The rows of a group lie close to one hidden flat surface of 14 dimensions, which may be shifted away from zero. Surfaces can cross.
In the rows, 128 means zero.
Known rows, each followed by its group:
[ 77 143 164 142 130 109 100  87 100 113 158 171  87 104 204 144 138 154
 145 177] -> j837
[121 108 110 125 100 143 185 140 114 138 152 147  96 103 188  96 125 124
 127 167] -> j511
[125 102 151 111 129 153 107 143  96 137  92 136 128 188 105 145 112 123
 151 121] -> j511
[141  74 123 138  98  93 156 108 162 154 134 122 167 100 155 138 130 141
 140 146] -> j810
[146 193 106 140 160  75 168  74 157 122 116 126 152 142 104 159 142 111
 102 167] -> j810
[162  88 154 165 120 106 138 124  83 125 143 145 182  42 138 161 168 157
  87 158] -> j810
[127 160 151 151 110 122 175 138  93 105  81 122 151 166 145 109 111 107
 155 143] -> j810
[139 132 141 169 100  94 145 100 143 144 143 128  94 112 215 150 146 124
 133 132] -> j854
[119 150 167 124 160 116 154 103 106  93 100 103  90 126  89 151  95 112
 131 120] -> j837
[151 101 119 159 112 121 102 135  87 118 151 121 159 101  86 137 151 166
 105 147] -> j511
[148  96 101  96 114 162  87 114  95 126 133 143 113 113  72 104 100 129
 126 135] -> j511
[110  97  82  88 181 155 142 138 108 127 137 157  99 138 120 160 124 195
  86 207] -> j810
[158 128 118 129  87 161 137 102 123 144  99 160 159 168 146 121 113 157
 122 139] -> j810
[127 118 150 154 111 148 127 120 147 140 158 131 102 150 189 135 151 120
  98  85] -> j854
[158 136 106 136  99 136 125 103 150  86 155 162  59 116 124 190 170 104
  91 131] -> j810
[170 131 132 124 119 123 106  82 126 203 105 116  82 143 113 105 108 108
 106 128] -> j837
[117  79 134 124  97 196 119 146 100 108 132 141 115 110 195  96  87 190
 122 121] -> j837
[168 134 135 136 116 125 124 158 137 177  93  94 182  93  99 106 121 162
 143  91] -> j374
[162 184 130 165 122 110 126 161 131 172 115  78  81 119 133 104 142 105
 127  87] -> j854
[138 118 124 157 142  90 118 150 103 126 110 105 129 126 168 133 133 118
 119 178] -> j810
[152 162 122 155  56 101 117  53 160 131 142 116  95 154  82 117 128 113
 143 113] -> j854
[160  90 148 151  78 113 121  95 169 108 146 132  75 115  84 204 165 146
  87 118] -> j837
[123 111 108 127 100 108  76 130 148  59 109 134 154 147 118 156 119 111
 165 153] -> j511
[196  81 103 103 117 134  36 108 133 133  88 145 115  87  98 190 119 136
 113 134] -> j511
[126 145 140 150 111 143 116 184 118 119  86 104 120 136 165  49 116 137
  86 167] -> j810
[ 71 180 123 129 148 101 134 162 132 110 117 151 201 181 161 105 149 115
 152 186] -> j837
[152  80 121 132  80 163 121 158 134 141 102 114 157 137 138  84 108 147
 134 115] -> j810
[115 154 125 133 159 103 103 104 116 131 147 105 148  75 174 114  94 150
 174 105] -> j374
[123 221 147 153 162 124 156 155  88 103  82  91  86 153 118  96 112 100
 119 124] -> j374
[110 110 114 103 167 146 145 138 146 134 112 112  94 186 142 153  99 157
 129 132] -> j854
[144 106 107 114 163 148 121 134 144 146 135 141 155 143 153 163 142 113
 116  79] -> j511
[101 153 180 154 116  82 147  79 115 158 134 131 144 111 140 128 132 149
 158 148] -> j837
[131  99 112 111 117 117 142 107 175 153 122 112 157 178 101 171 117 166
 176  92] -> j854
[104 106 108 135 123 165 110 184 125  79 127 118 179 196 160  91 116 127
 134 132] -> j837
[111 101 111 145 125 112 124 153 135 110 169  66 143  77 116  68 118 140
 124 131] -> j837
[121  75 105 116 151  95 143 146 158 162 161  92 119 131 129  99 139  44
 123 116] -> j374
[117  60 119 127 190 113 112 159 104 136 113  79 163 124 143 137 102 184
 121 170] -> j837
[ 95 143 150 128 115 137 100 145 125 125 114 146 111 126 173  95 119 135
 147 165] -> j837
[124 195 101 105 137 150  41 105 128 107 108 140 131 122  95  78  91 156
 110 162] -> j374
[126 129  72 101 135 139 132 128 108  89 127 160 139 131 125 113 113 115
 120 193] -> j511
[130 158 144 131 115 125 103 138 174 147  99 136 113 116 118 128 151 162
  81 154] -> j511
[125  97 111 144 111  78 127  79 132 176 162 106 123 138 165 100 129 129
 142 182] -> j837
[112 155 127 142 132 112 127 108 133 143 150 116 118 150 121 106 137 118
 129 122] -> j374
[131 129  84 109 125  98  10 123 156 155 101  95 116 143 121  63  96 103
 145 178] -> j810
[115 106 159 116 144 141 122 142 136 159 124 141  71 164  81 148 163 119
  63 138] -> j810
[132 122 151 145  50 117 160 110 126 118 134 172 115 131 125 138 164 123
 121 178] -> j810
[132 128 140 122 135 140 149  80  84  91 131 182  72 111 158 187 125 147
 102 173] -> j837
[127 125 124 165 125  87 147  96 109  84 168  75 118 113 100 114 132  97
 128 123] -> j837
[123 145 152 160 135 131 188 101 165 107 167 144  94  97 187 173 164 154
  62 113] -> j854
[112 126 107 116  95 123 136 122 181 129 143  88 135 162  96  81  97 122
 179  90] -> j854
[106 165 133 117 121 150 116 155 134 131 116 115  96 152 109  93 117 131
 139 114] -> j854
[ 82 152 177 121  99 117 128 116 210 164 148 143 122 116 107  94 157 125
 119 105] -> j810
[ 96 159 117 108 186  98 122  86 120 136 129 114  55 177 141 127  92  80
 148 160] -> j374
[115 119 149 118  78 135 171 138 160 117 107 150  91 102 187 140 112 155
 173 131] -> j854
[122 116 144 124 175  94  66 124 122 128 136 134 137  77 164 131 135  60
 119 134] -> j374
[154  61 108  87 132 118 164  88 158 149 105 164 142 120  99 178 122 111
 104 178] -> j511
[160  97 145 129 119 152  85 135  99 140 132 130 102 102 157 125 119  80
 146  64] -> j854
[115 111  94 110 142 152 134 109 164  73 167 130  69 124 134 125 105 108
  90 128] -> j854
[133 118 113 171  67  88  86 145 109  64 118 144 148 186 134 180 178 114
 158 194] -> j511
[ 88 177 139 121 141 128 130 126 134 153 122 127 181 140 107  60 119 143
 129 145] -> j374
[129 126 142 142 137 172  97 192 124 116  99 103 102 136 141 109 118 171
  71 128] -> j511
[ 80 144 178 157 122 119 100 154 179 144 158  94  62 125 155  97 151 134
  93 106] -> j854
[122 139 139 101 183  92 141 123 112 182  73 134 143 126 135 138 105 119
 149 185] -> j374
[149  92 123 164 131 125 216 132  94 132 114  68 112 166 169  92 102 114
  94 143] -> j854
[152 120 163 157 145 135 124 145  85 124 103 129 139 108 153 110 146  90
  53 143] -> j810
[101 152 129 125 132 122  98 133 137 144 159 154 135 161 127 143 167  90
 147 110] -> j511
[147 112  91 153 182 116 161 187 124 120 136  97 161 125 182 149 159 140
  89 143] -> j810
[112 130 140 124 151 134 106  97 130 129 124 133 134 179 126 136 118 141
 114 128] -> j837
[ 81 135 176 150 112 145  76 133 106 133 167 132 183 171  64  69 159 138
 119  88] -> j854
[129 141 175 159  88 110 147  61 115 120 139 143 113 101 170 133 116 124
 152 109] -> j854
[125 142 155 164 115  86 172 114 144 161 161 126 100 144 159 167 187  96
 130 107] -> j374
[104 178 108 123 140 114  89 131 140 159 145 113 110  94 154  87 122 161
 152 147] -> j374
[126 188 112 107 116 142 153 126 147 125 137 186 134 133  85 138 175  93
 112 131] -> j854
[121 131  92 119 151  94 110 131 101 143 134 126 153 113 152 127 120 145
 177 173] -> j374
[104 121 139 125  90 150 120  90 140 138 137 140 113 153 188  85  96 144
 150 124] -> j837
[167 129 103 113 134 138 145  73 138 144 115 144 163 146 147 162 100 121
 160  89] -> j511
[137 129 123 146 125  74 126 158  90 140 117 135 203  82 213 117 137  84
 198 159] -> j374
[123 120 121 147  94  95 133 117 134 153 154 127 125 121 112 109 162 132
 123 168] -> j511
[124  80 146 165 177  72 110 163  92 158 152  98 136 146 143 197 190 120
 120 137] -> j511
[137 148 110 145 110 114 126 134 104 117 117 135 194 138 161 134 123 149
 190 120] -> j810
[191  84 106 161 107 111  99 115 173 142 133  95 146 134 123 170 155 153
  68 118] -> j511
[135 191 124 118 143 112 117  98  93 139  68 139 122 116 179 146  84 181
 177 190] -> j374
[ 99 181 163 150 121 152 104 126 126  52 169 148 114 110 123 122 160  87
  91  77] -> j374
[105 215 137 160 100 115 116  74 120 134 129 147 166 176 146  82 129 166
 128 165] -> j374
[131 183 170 166 154 111 121 165 123 116  85 103 187 172 103 134 151  97
 118  83] -> j837

New rows. What belongs after each?
[116 114 107 167 161  73  83 155  55 140 160  73 123 111 180 132 130 186
 179 184] -> j374
[ 85 128 159 137 125 157 103 159 144  64 150 149 110 127 163 152 145 172
  93 122] -> j837
[114  79  98 131  52 151  60 147 119 101 152 174 184 103 184  79 142 182
 132 205] -> j374
[154 111 137 146 123 120 119 143  86 154  95 153 141 153 139 156 167 143
  99 187] -> j837
[115 189 155 122 154 150 139 130 117 115  90 175 194 127 193 135 120 137
 143 114] -> j837
[ 83 155 206 132 149 127  91  90  86 115 125 152  69  84 141 132 109 141
 122 133] -> j854
[125 158 132 121 146 121 154 138  99 204 123 174 109 130 158 129 163 126
 107 187] -> j511
[118 183 133 126  64 206 160  76 108  48 173 219 133 113 153  84 123  78
 117  79] -> j854
[101 182 127 132 159 130 118 118 112 132 164 112 145 136 109  99 130 135
 147  88] -> j511
[119 170 116 134 173  93  92 145  87 128 118 103 127 128 108 127 136 117
 146 156] -> j374
[122 150  78 104 155 152 115 105 107  91 178 153 163 101 132 121 108 102
 168  88] -> j511
[139 127 120 110 132 123  82 144 151 136  98  84 125 143  16 135 116 162
 131 107] -> j810
[162 166  82 108 126 133 148 173 179 153  88 157 204 151  78 126 174 112
  75 164] -> j837
[124 119 122 152  71 117 126 164 163  97 151  99  87 121 104  86 156  99
 109 142] -> j837
[102 135 130 115 170 119  80  93 123 128 134 153 145 180 126 168 140 137
 118 146] -> j837
[147 191 135 135 110 120  48  62 136 123 114 200 127  95 168 159 152 159
  80 194] -> j374
[127 112 163 134 138 145 122 189 124 103  77  91 100 123 108 121 119 147
  93 123] -> j837
[181 102  95 146 121 133  75 122 140 149 117  68  55 103 158 108  88 180
  97 129] -> j374
[123 127 117 134 123 176 100  90  80  57 172 174 144 158  91 158 140 146
  97 111] -> j837
[113 103 139 126 103 106 117  97  92 124 189 207  93 134 140 233 205  90
 164 147] -> j810
[109  90 117 122 147 107 142 150 123 111 171 144  77  68 143 207 171 190
 115 184] -> j810
[ 81 139 129 121 185  91 115 130 189 113 135 115 139 124 144 149 134 137
 120 152] -> j837
[169 140  95 177 130  85  81 135  98 123 142  98 165 104 139 139 164 123
 119 143] -> j374
[ 94 143 151  79 149 130  99 119 140 186  98 138 102 112 155  95  77 145
 178 142] -> j374
[143 129 142 124 103 152  84 125 140 117 113 153  99  78 157 127 118 167
 102 135] -> j374
[102 130 133 115 159 121  79 101 169 172 132 132 147 128 120  58 119 114
  57 164] -> j374
[165 100 167 178  78 160  97 150  22 125 102 138 155 187 139 127 152 121
 133 111] -> j837
[129 103 111 116 143 118 101 191 157 112  79 108 144 169 147 138 124 105
 140 156] -> j837
[131 145 138 129 115 150 147  99  78 144 114 150 142 143  87  99 119 140
 118 149] -> j837
[102 217 154 168 116 123  63  94 106 111 163 123 109 108 158 119 133 196
 144 109] -> j374
[ 70  80 181 184 105 140 147 146 101  77 171  76 114 148 147  84 118 186
 118 116] -> j837
[103 130 126 104 150 118  80 213 109 140 118 131  60 104 132 123 150  82
 145 172] -> j374
[133  60 164 128  85 112 104 109 133 152 133 127 127  84 130 132 126 124
 147 117] -> j810
[117 187  91 165 128 117 154 164  67  68 136  97 120 165 120 115 133 137
 162 154] -> j374
[115 135 147 123 151 115 114  99 141 212 103 154 173 156 184  80 126 142
  72 196] -> j810
[135 126 158 146 115 128 134 103 147 128 141 101  97 123  89 120 125 116
 101  75] -> j854
[130 134 115 142 147  99 153 138 145 128 142 116 163 156 178 145 151  67
 156 110] -> j810
[101 146 125 105 115 120 121 166 172 107  91 138 189 147 148 115 113 112
 202 124] -> j837
[ 89 101 197 123 115 109 120 122 119 140 118 135 128  58 129  61 110  99
 120 148] -> j810
[128 148 135 150 178  77 139  75 157 126 137  93 167 152 119 158 124 115
 121 103] -> j837
[183  74 138 128 140 125 113 106 108 173 110 113 100 117 114 176 120 158
  99 117] -> j511
[139 135  69 104 131 116  54 108 142 110 114 100 157 123  69  85  77 137
 149 166] -> j511
[142 186 129 155 171 102 112  57 115 101 146 105 103  90 160 156 102 153
 113 109] -> j374
[ 62 112 141 108 144 146 137 151 158  98 165 101 123 109 123  71  92 138
 141 102] -> j854
[105 119 133 136 165 120 118 127  86 148 160  82 117 127 139 103 101 139
 169  95] -> j511
[ 98 104 143 136 109 113 113  86  82 138 156 126 112 105 188  99  88 145
 181 165] -> j837
[ 79 149 122 116 142 124 102 118 140 110 133 154 109 182 132 120 132 127
 117 184] -> j837
[167 106 102 153 138 114 116 155  70 118 106 117 137 160 114 168 155 123
 109 178] -> j810
[142  70  85 100 133 150  92 131 122 119 144 142 126  97 147 107 100 109
 124 140] -> j810
[133 120 111 118 173 123  89 149 117 124 102 110 127 130 165 125 105 104
 128 150] -> j837
[121 131 145 128 157 118  72 101 116 141 104 120 141 105 163  92  91 136
 111 160] -> j374
[ 94 134 132 140 120 121 212  90 119  84 184 120 115  85 131  95 114 136
 138 139] -> j511
[124 137 173 125 190 175 116 133  53 131 111 173 156 113 152 127 128 135
  71 119] -> j810
[134 137 126 157 127 117  77 175 120 130 152  74  81  85 123  87 143 123
 111 105] -> j854
[104 127  84 108 132 122 147 109 181 100 163 129 148 103 137 103 107 138
 130 143] -> j837
[101 126 122 117 171 167 117 102  67 130 138 160 171 170 125 102 108 183
 100 158] -> j837
[127  95 185 169 112  96 155  84 145 151 123  98  98 150 178 168 124 181
 124 116] -> j854
[124 183 130 120 138 130 112 154 131 114 105 118  88 158  86 104 133  48
 123 109] -> j374
[106 154 114 147 113 100 142 173 116  75 135 124 172  84 187  92 134  87
 176 152] -> j837
[ 88 141 127 150 132  66  95  97  64  68 176 112 109 116  86 149 132  99
 198 161] -> j511
[151 219 121 139 125 110 100 151  98 128  92 162 152  87 112 174 172 156
 153 157] -> j374
[149  76 105 111 157 136 148  77 135 150 146 103 102 142  91 136  91 115
 105  98] -> j511
[102 152 149 117 148 130 105 130 123 121 128 146  93 118 170 124 124 111
 132 130] -> j810
[153 142 172 153  96 117 163 104 124 107 110 147  96 124  58 176 173 102
  79 116] -> j810
[116 158 162 110 134  95 158 122 134 177  71 117 132 138 109 145 102 144
 201 129] -> j854
[124 147 170 132 153 132 165 139 104  85  98 139  83 114 162 143 119  82
 102 137] -> j374
[114 122 144 132 159  85 132 114 111 132 142 138 163  95 154 146 141  91
 150 135] -> j810
[116 100 178 149 143  82  89 142 117 116 143 100  99  32 134 118 142  84
 103 140] -> j810
[ 75 154 110 118 110 118 131 135 154 101 147 140 153 179  62  94 153 117
 132 178] -> j837
[156  98 174 157  85 131 138 138  83 124  93 134 127 145 132 128 144  96
 109 136] -> j810
[162 116  94 112 144 143 191 107 112 148  86 124 178 169 145 107  88 132
 123 163] -> j837
[131 192 114  99 139 134 184 128 146 101  90 156 161  86 162  85  92  43
 156 122] -> j374
[121  95 132 115 126 148 110 128 172  66 133 128 128 122 103 156 124 115
 102  92] -> j511
[131 129  99 137 153 108 110 191  72 133 106 106 145 101 147 110 130 160
 126 214] -> j374
[ 84 167 168 126 172 125 140 144  90  89 141 141 101 121 104 171 147 118
 143 106] -> j374
[115 136 174 141 133  92 145 113 160 130 114 104  99  95 136 139 124 126
 131 118] -> j810
[ 80 112 121 113 156 139 116 178 169 115 112 124 156 144 212 103 107 163
 137 158] -> j837
[142 102  98 147 140 119 141 187 148 119 150 106 128 109 117 145 178 152
  62 159] -> j810
[113 165 114 137 178 100  79 165  94 142 124  89 118 135 110  99 128 103
 138 150] -> j374
[121 163 139 153  92 105 131 120 113 143 127 131 148 188 119 128 153 123
 179 127] -> j374
[119  88 180 115 166 108  94 111 107 159  87 124 147 160 108 137 111  90
 133 134] -> j374
